There are 7 hidden switches. A switch that is on adds its own fixed numbers to the row, and there is some noise. The rows also spread widely along 8 directions, which tell nothing about the answers.
Known rows, each followed by its switches (1 for on, 0 for off):
[  3  16   9   0   9  -3   0  -5   3 -11   9   7   8   1   5  16 -14 -12
 -11   5 -17]	0 1 0 0 1 1 1
[  0   3   0  -1 -13   6   2  11  -3  -1  14  -2   1  -8 -14  13   0  -9
   9   8   0]	0 0 0 0 0 0 0
[16  8 -6  2  9 -7  7 -2  8 -5  5 11 -4 -4 -3  9  1 -5  6  2 -6]	0 1 0 0 0 0 0
[ 21  -3  -6   4 -24   8   5  13  -5  -5  19   5   1  -5  -2  23   3  -4
   6   8  -3]	1 1 0 0 0 0 1
[  6   3  -8  10  -8 -15   4 -19   8  -6  -3   3  -3 -10   9  -4  -5   5
 -13  -2  -6]	0 1 0 0 0 0 1
[ 20   6 -12   8 -14  -7  -1   4   6  -5   7   4  -5 -10  -7  10  11  -3
  15   8  -2]	0 1 0 1 0 0 0
[ 20  14 -10  12  -2  -7   8  -5  -3  -4   6   2   2   1  13  19  -3 -19
   3   8 -12]	0 1 0 0 0 1 1
[ 10   5  -4  12 -14 -18   3   4   6  -8   4   8  -2  -1 -17  10  12  -5
  -1  13  -1]	0 1 0 0 0 1 0
[ 10  14  -2   4  -5  -1   4   5  -1  -6  10   5   4   6  -8  19   1 -19
   1  13 -12]	0 1 0 0 0 1 1
[  4   8  -7  14  -3  -8  -4  -2   5  -7  -5  11   0   2  11   2 -15  -9
 -16   7 -16]	0 0 1 0 1 0 0
[  4   6   5   6   2 -21   4  -8   6  -8   4  10   4 -13  -2   7  -1   3
  -6  -1   4]	0 0 0 0 1 1 0
[  7   2 -11  -7  -4   7   5  -5  12   2   5  15   2  -1  -4 -10  -6  -1
  -7  -7  -1]	0 1 0 0 1 0 1
[ -3   4 -10   7 -21  -6  10  -2  -4   1   8   2   9  -6 -10   1  -2 -10
  -7   6   9]	0 1 0 0 1 1 0
[ -6   6 -11  10 -21  -3   2   4  -1  -2   4  -4   1   0 -12   2  -1 -13
  -8  15  -5]	0 1 0 0 0 0 0
[  7   0  -2  -6 -10   0   1   1   8  -2  12   6  -2  -9 -18   3   8   5
   6   1   1]	0 1 0 0 0 0 1
[ -4  10  -3  -4   0  -9   4 -13   7  -1  -1   7   1  -1 -14  -8  -5  -2
  -8   3  -5]	0 1 1 0 0 0 1
[ 12  10 -20  13 -12   0 -14   5  11  -3   1   0  -1   0   0   1   5 -19
   6  11 -16]	0 1 0 0 1 1 0
[  8  -7   7   8 -28 -12   8   5  -1  -9  11  11   1  -5  -6  15   3   5
 -14   4   5]	0 0 0 0 0 1 1
[ 20   5  -1  -8  -1  13   4   4   1  -5  11  13  -2  -5   9  15 -13  -7
   8  -4  -7]	0 1 1 1 0 0 0
[-11  11   1  -2 -16  14   3   7  -7  -3  12  -1  10   0  -5   9 -20 -17
 -12  10  -6]	0 1 0 1 1 0 0
[ 10  16  -7   2  12  -7  10 -14  -1   0   1  -2   4 -11   4   6  -5 -16
  10  -1  -1]	1 0 0 0 0 1 0
[  4   4   2  -5 -14 -10  13 -17  -1  -3   3  10   5  -9  -2  -1  -9   3
 -12  -6   8]	0 1 1 1 0 1 1

New rows, each followed by its switches (1 for on, 0 for off):
[ 11   1  -2  -6   2  11  -1   9  14  -7   6  18  -6   6  -5   2  -5  -5
  -6  -1 -13]	0 1 0 0 0 0 0
[ 10  13  -6  -4   0  13   3   0  -3  -2   8  -5   2 -11   4  11 -11 -16
  13   1  -6]	1 0 0 1 0 0 0
[  4   9  -5   7 -14  -7  14   0  -9  -1   7  -1   3 -10  -3  14  -4  -9
   2   9   5]	0 0 0 1 0 0 0
[ 13   8 -12   5  -5  -6  -2   4   9  -2  -4  12  -2   6 -19  -3   9 -12
   5   8  -5]	1 0 1 0 0 1 0
[ -1   9 -12  11 -13  -5  15   4  -5   0   6   7   7   4  -9   6  -5 -16
  -9  13   1]	0 1 0 0 1 0 0
[  3   7   4   4  -7  -6  -1   9   1  -9  14   2   0  -5 -16  20   5  -5
   5  15  -7]	0 1 0 0 0 0 0
[ -8   0   5   2 -22  -4 -15   6   6  -6  12  -6   4 -17 -16   4   3   1
   1   6   1]	0 0 0 0 1 1 0
[ 13  -6  -6   1 -19  12  13   4  -2  -5   9  15   1   7  10   6 -15  -5
 -22  -2  -6]	1 1 0 0 0 0 1
[ -6  -2   9   2 -13 -11  -3  -8   9 -11   3   4  -1 -11 -10  -1  -4  13
 -21   1  -3]	1 0 0 0 0 0 1
[ -1   9 -11  -3  -4   8   5  -3  -4   5   7   3   8  -3   1   0 -16 -16
   0   2  -3]	0 1 1 0 1 0 0
[ -4   5 -14   7 -27   4  -6   2   3  -2   5  -5   3  -8  -6  -5  -5  -9
  -5   8  -4]	0 1 0 1 1 0 0
[ 11  10   6   4   9  -6   0   1   8 -11   2  11  -2   2   4  13  -6 -10
  -6   3 -14]	0 0 0 0 0 1 0
[  5  12  -7   7 -17  -6  11  -4 -13   2   5  -2   5  -6  -1  14  -8 -12
   1  11  -1]	0 0 1 1 0 0 1
[  9   4  -4  -4 -12  16 -15   3   3  -4  12  -2   2 -15  14   8 -16  -6
   8  -1 -13]	0 1 1 1 1 0 0
[-13  13  -5   7  -8  -2   8  -5  -9  -1   5  -8  11  -7  -2   6 -17 -16
 -11  11  -3]	1 0 0 0 1 0 0
[  7   8  -1  -2  -2  -1  13   0  -8  -1  14  13   9  -1  -2  16 -11  -7
  -2   6  -1]	0 1 1 0 1 0 1
[  6  10 -12  22 -23 -20  -2  -5  -1  -7   3  -4   7  -6  -6   9   7  -8
  -6  18  -5]	1 1 0 0 1 1 1
[ 16  -5   0   0 -11  -8   3   9  10  -6   9  18  -6  -2 -20   8  13   8
   1   3   1]	0 0 0 0 0 0 1
[  2  10   1  13  -5 -21  14  -3  -1  -9  -3  10   3   4 -11   8   0  -9
 -16  11   0]	1 0 0 0 0 1 0
[  8   5   1   2  -2   2  -5  -3   6  -8   6   4   0 -14  17   8 -16  -2
  -3  -4  -9]	0 0 0 1 1 0 0
[  8   3   5  -3  -1   1   7 -13   6 -10   3  11   3  -1  12   1 -17  -2
 -22  -8  -9]	1 1 0 0 0 1 1
[ 13   9  -9  14   1  -5  -4   8   9  -8   0  12  -3   4   5  10  -4 -12
  -4  10 -17]	0 0 0 0 1 0 0
[  5  16  -7   6 -10  -8  14  -5 -15   3   6  -4   8  -9  -1  15  -6 -19
  10   9   6]	0 0 1 1 0 1 0
[  9   7  -3   3 -16  -8  10  -4  -8   0   7   3   3 -11  -2  13  -4  -3
   4   6   3]	0 0 1 1 0 0 1
[  7   9   0   1   3  -5   2   0   5  -4   5   5   0  -5  -7   8   1 -10
   6   2  -4]	0 0 0 0 0 1 0
[ 12  10  -2  14  -3 -12  12 -15  -7  -7   0   0   4  -5  24  14 -16 -12
 -15   1  -8]	1 0 0 0 0 1 1
[ 19  16 -11   1   3   4   2  -7   3  -5   4   1   0  -6   6  10  -5 -12
   9   3 -15]	1 1 0 1 0 0 1
[  7   2  -6  19 -20 -21   8   1   4 -10  -4  13  -1   4 -10   3   5  -4
 -20  11   0]	1 0 0 0 0 1 0
[  0   2  -1  -2 -11  -7  12   4   3  -1   5  13   2   1 -25   0   5  -7
  -5   4  10]	0 0 0 0 0 1 0
[  1   1  11   7 -12 -12  -5  -4   3 -16   8   0   2 -12   0  15  -5   4
 -15   6  -7]	1 1 0 0 0 1 0
[ 10  -2   3  -6  -6   6 -10  -2   5  -3  10   2  -3 -14   6   7  -7   5
   7  -5  -9]	0 0 1 0 0 0 1
[ 11   6   2   0   7  -7   0  -5   1  -3   8   2  -1 -16   7  14  -7  -1
  12   0  -4]	0 0 1 0 0 0 0
[ -3  11   4   0  -9  -1   7 -10  -3  -7   6  -1   4  -6   5   9 -17  -5
 -15   4  -9]	0 1 0 1 0 0 1
[ -4   8  -8  -1 -15  12   3  -1  -2   3   4  -4   5   5  -3  -3 -11 -22
  -7   3  -6]	0 0 0 0 0 1 1
[ 12  10 -12  11 -10 -12   8 -10  -5   0   8  -8   2 -15   5  14   2  -6
  11   8  -2]	0 1 0 0 0 0 1
[ -2   2  -7   1 -19  11   4   2  -5   1   9   6   8   3   3   3 -19 -11
 -15   5  -7]	0 1 1 0 1 0 1
[ 10  -5 -10  -1 -17  16  -6   7   8  -4  10   7   0  -7   3  -2  -7  -3
  -4  -3  -6]	1 1 0 0 1 0 0
[ -3   3  -3   3 -10  -9   2  -8  -3   1   5  -5   2 -17  -3   4  -6  -1
   4   3   3]	0 0 1 0 0 0 0
[  7   7  -2   5  -3 -10   7  -2   5  -7   6  15   3   1  -7   9  -2  -2
 -10   7  -6]	0 1 0 0 1 0 1
[  6   8   3   6  -2   4 -17   0   5 -14   9 -10  -2 -12  11  17 -10  -7
   1   9 -23]	1 1 0 0 0 0 0
[ -2   0  -3   3  -9 -13   0  -5  12  -6   4  10   1 -10 -14  -5   2   8
  -9   2   3]	0 1 0 0 1 0 0
[ -7   6   9  -3 -16  -3   5   1  -3  -7  12   2   7   0 -19  11  -3  -6
 -12   9  -1]	0 1 0 0 0 1 1
[ 15  17   6   3  16  -9  10  -3   3 -13   6  14   1   6  -4  22  -5  -8
  -5  10 -17]	1 1 0 0 0 0 1
[ 13   6  -8 -17  13  17   5  -3  10   1   3  17  -1   1  -3  -7 -12  -8
   4 -10  -6]	1 1 1 0 0 0 0
[ 14   7   3   3  -3  -4  -5  -2   5 -14   3   8  -2  -8   6  13  -9   1
  -4   4 -14]	1 1 1 1 0 0 0
[  4   6 -16   6 -19   1  17   0  -4   2   3   6   4   7 -14   0  -1 -14
  -9  10   1]	1 1 0 0 0 0 1
[ 21   4   3   7  -5  -7  -4  -9   1 -12   5   6   0  -7  21  16 -11  -1
  -8   0 -16]	1 1 1 0 0 1 1
[ 10   6 -11   4 -14   5  -1   1   2  -3   7  -1   0  -2  -4   6   0  -9
   1   9 -10]	1 1 0 0 0 0 1
[ 14  11  -8  19 -13 -12  -6  -7  -1  -8   3  -8   0  -5  17  16  -3 -14
  -3  12 -19]	0 1 0 0 0 1 1
[ 10   7  -6   0 -16  -3  10  -1  -6   2  16  -2   6 -10 -11  14   7 -10
  13   6   7]	0 1 0 0 0 1 1
[ 22  16 -11   9   8  -7  13  -8  -4  -2   8   2   0  -4  13  22  -3 -15
  11   8 -11]	0 1 0 0 0 0 1
[ -1   8   7  -2   5  -6  15 -13  -3  -6   2   5   7  -6   7   6 -17  -7
 -15  -6   2]	1 0 0 0 0 1 0
[ 16   8  -5   8   1  -1  10   7   1  -7   6  13  -2   6   5  18  -6 -14
  -3   8 -12]	0 1 0 0 0 0 0
[ 10   2  -6  -1 -17   5  -5   6   3  -3  13  -3   2 -11 -16   7  10  -7
  14   5   2]	1 1 0 0 0 1 0
[ 17  14  -6   7  -3 -10   5  -3   1  -7   6   5  -1  -4  -4  17   4  -7
   7  11  -9]	0 1 0 1 0 0 1
[ 11  10  -8   4 -11   7  12   0  -7  -1   6   3   2   1  10  13 -13 -17
  -3   5  -8]	0 0 0 1 0 0 1
[  1  12  -4   9  -5 -10  -1  -9  -2  -2   6 -12   1 -13  -1  11  -2  -8
   6  11  -8]	0 0 0 0 0 0 1
[ 10   9  -5  -7   1   2   5   1   6   0  10   7  -1  -3 -19   6   5  -6
  11   4  -3]	0 1 0 0 0 0 1
[  2   8  -3   4 -18 -10  13  -4  -2  -7   5   7   4  -1 -18   7  -1  -2
 -13  11   2]	1 1 0 1 0 0 1
[  4  10   1   1  -3  -9  -4  -8   4  -9  10  -3   5 -23  -5  10  -2   5
   7   3  -1]	1 1 0 1 1 0 0
[  9   5   3   1  -1 -10   2   4   6  -8  12   8  -2 -10 -15  14   8   2
   7   8  -2]	0 1 0 0 0 0 0
[ 16  11  -7  14   0 -12  -2   3   7 -10   3   5  -5  -2  -1  17   4  -9
   4  14 -16]	0 1 0 0 0 0 0
[  3   9 -19   3 -12  12  10   4  -9   8   8   2   9   1   3   3 -14 -24
   3   8  -1]	0 1 1 0 1 0 0
[  3   6   4   3 -11  -7  -4  -4   7 -10   2   2  -3  -8  -3   5  -4   3
  -8   4  -9]	0 0 0 1 0 0 1
[-10  16 -10   5   0   5   5 -13  -8   0   4 -12  11  -9  11   2 -23 -20
  -8   5  -8]	1 1 0 0 1 0 0
[  5  10  -3  10  -9  -3  -4   4  -2  -9   9  -6   1  -7  -6  17  -1 -10
   3  16 -12]	1 1 0 0 0 0 0
[ -2  -4  -2   1 -23  13 -10   8   2  -5   8   1  -1  -2   2   2 -14  -6
 -11   5 -12]	0 1 1 0 0 0 0
[  9   3 -12   4 -10   0   8  -3   2   2   5   8   2  -4   4   1  -6  -6
  -3   0   1]	0 0 0 0 1 0 1
[ -2  -2   1  -4  -9  15  -1   7   8  -7   2  10  -2   6  -3  -4 -15  -7
 -20  -1 -11]	1 0 0 0 0 0 0
[  3   6  -6   2  -2 -17  24  -8  -1   0   4  13   2  -4 -15   2   2  -1
  -5   2  12]	0 1 0 0 0 0 0
[  8  -2   9   4  -8 -11   9  -5   1 -11   8  10   0 -10   4  14  -6  11
 -15  -1  -1]	1 0 0 0 0 0 1
[  7   0 -10   6 -14  -9   9   4   5  -2   8  14   2  -5 -15   3   7   0
  -1   6   7]	0 1 0 0 1 0 0
[ 24   1 -10   5 -12  11   7   8   3  -5   3  16  -2  12  11   8  -6 -16
  -9  -1 -11]	1 0 0 0 0 1 1
[11  2  3  0 -1 -9 14  0 -1 -4  4 19  2  1 -1 10 -7 -5 -7 -2  4]	0 0 1 0 0 1 0
[ 15   2 -14   9  -9 -17   9  -4   6  -1  -1  14  -4  -3  -9   0   7   0
   3   5   3]	0 1 1 0 0 0 0
[  4  -8  -5   7 -31   6   5  13  -3  -4  10   4   0  -4  -5   7  -4  -3
 -10   6   3]	1 0 0 0 0 0 0
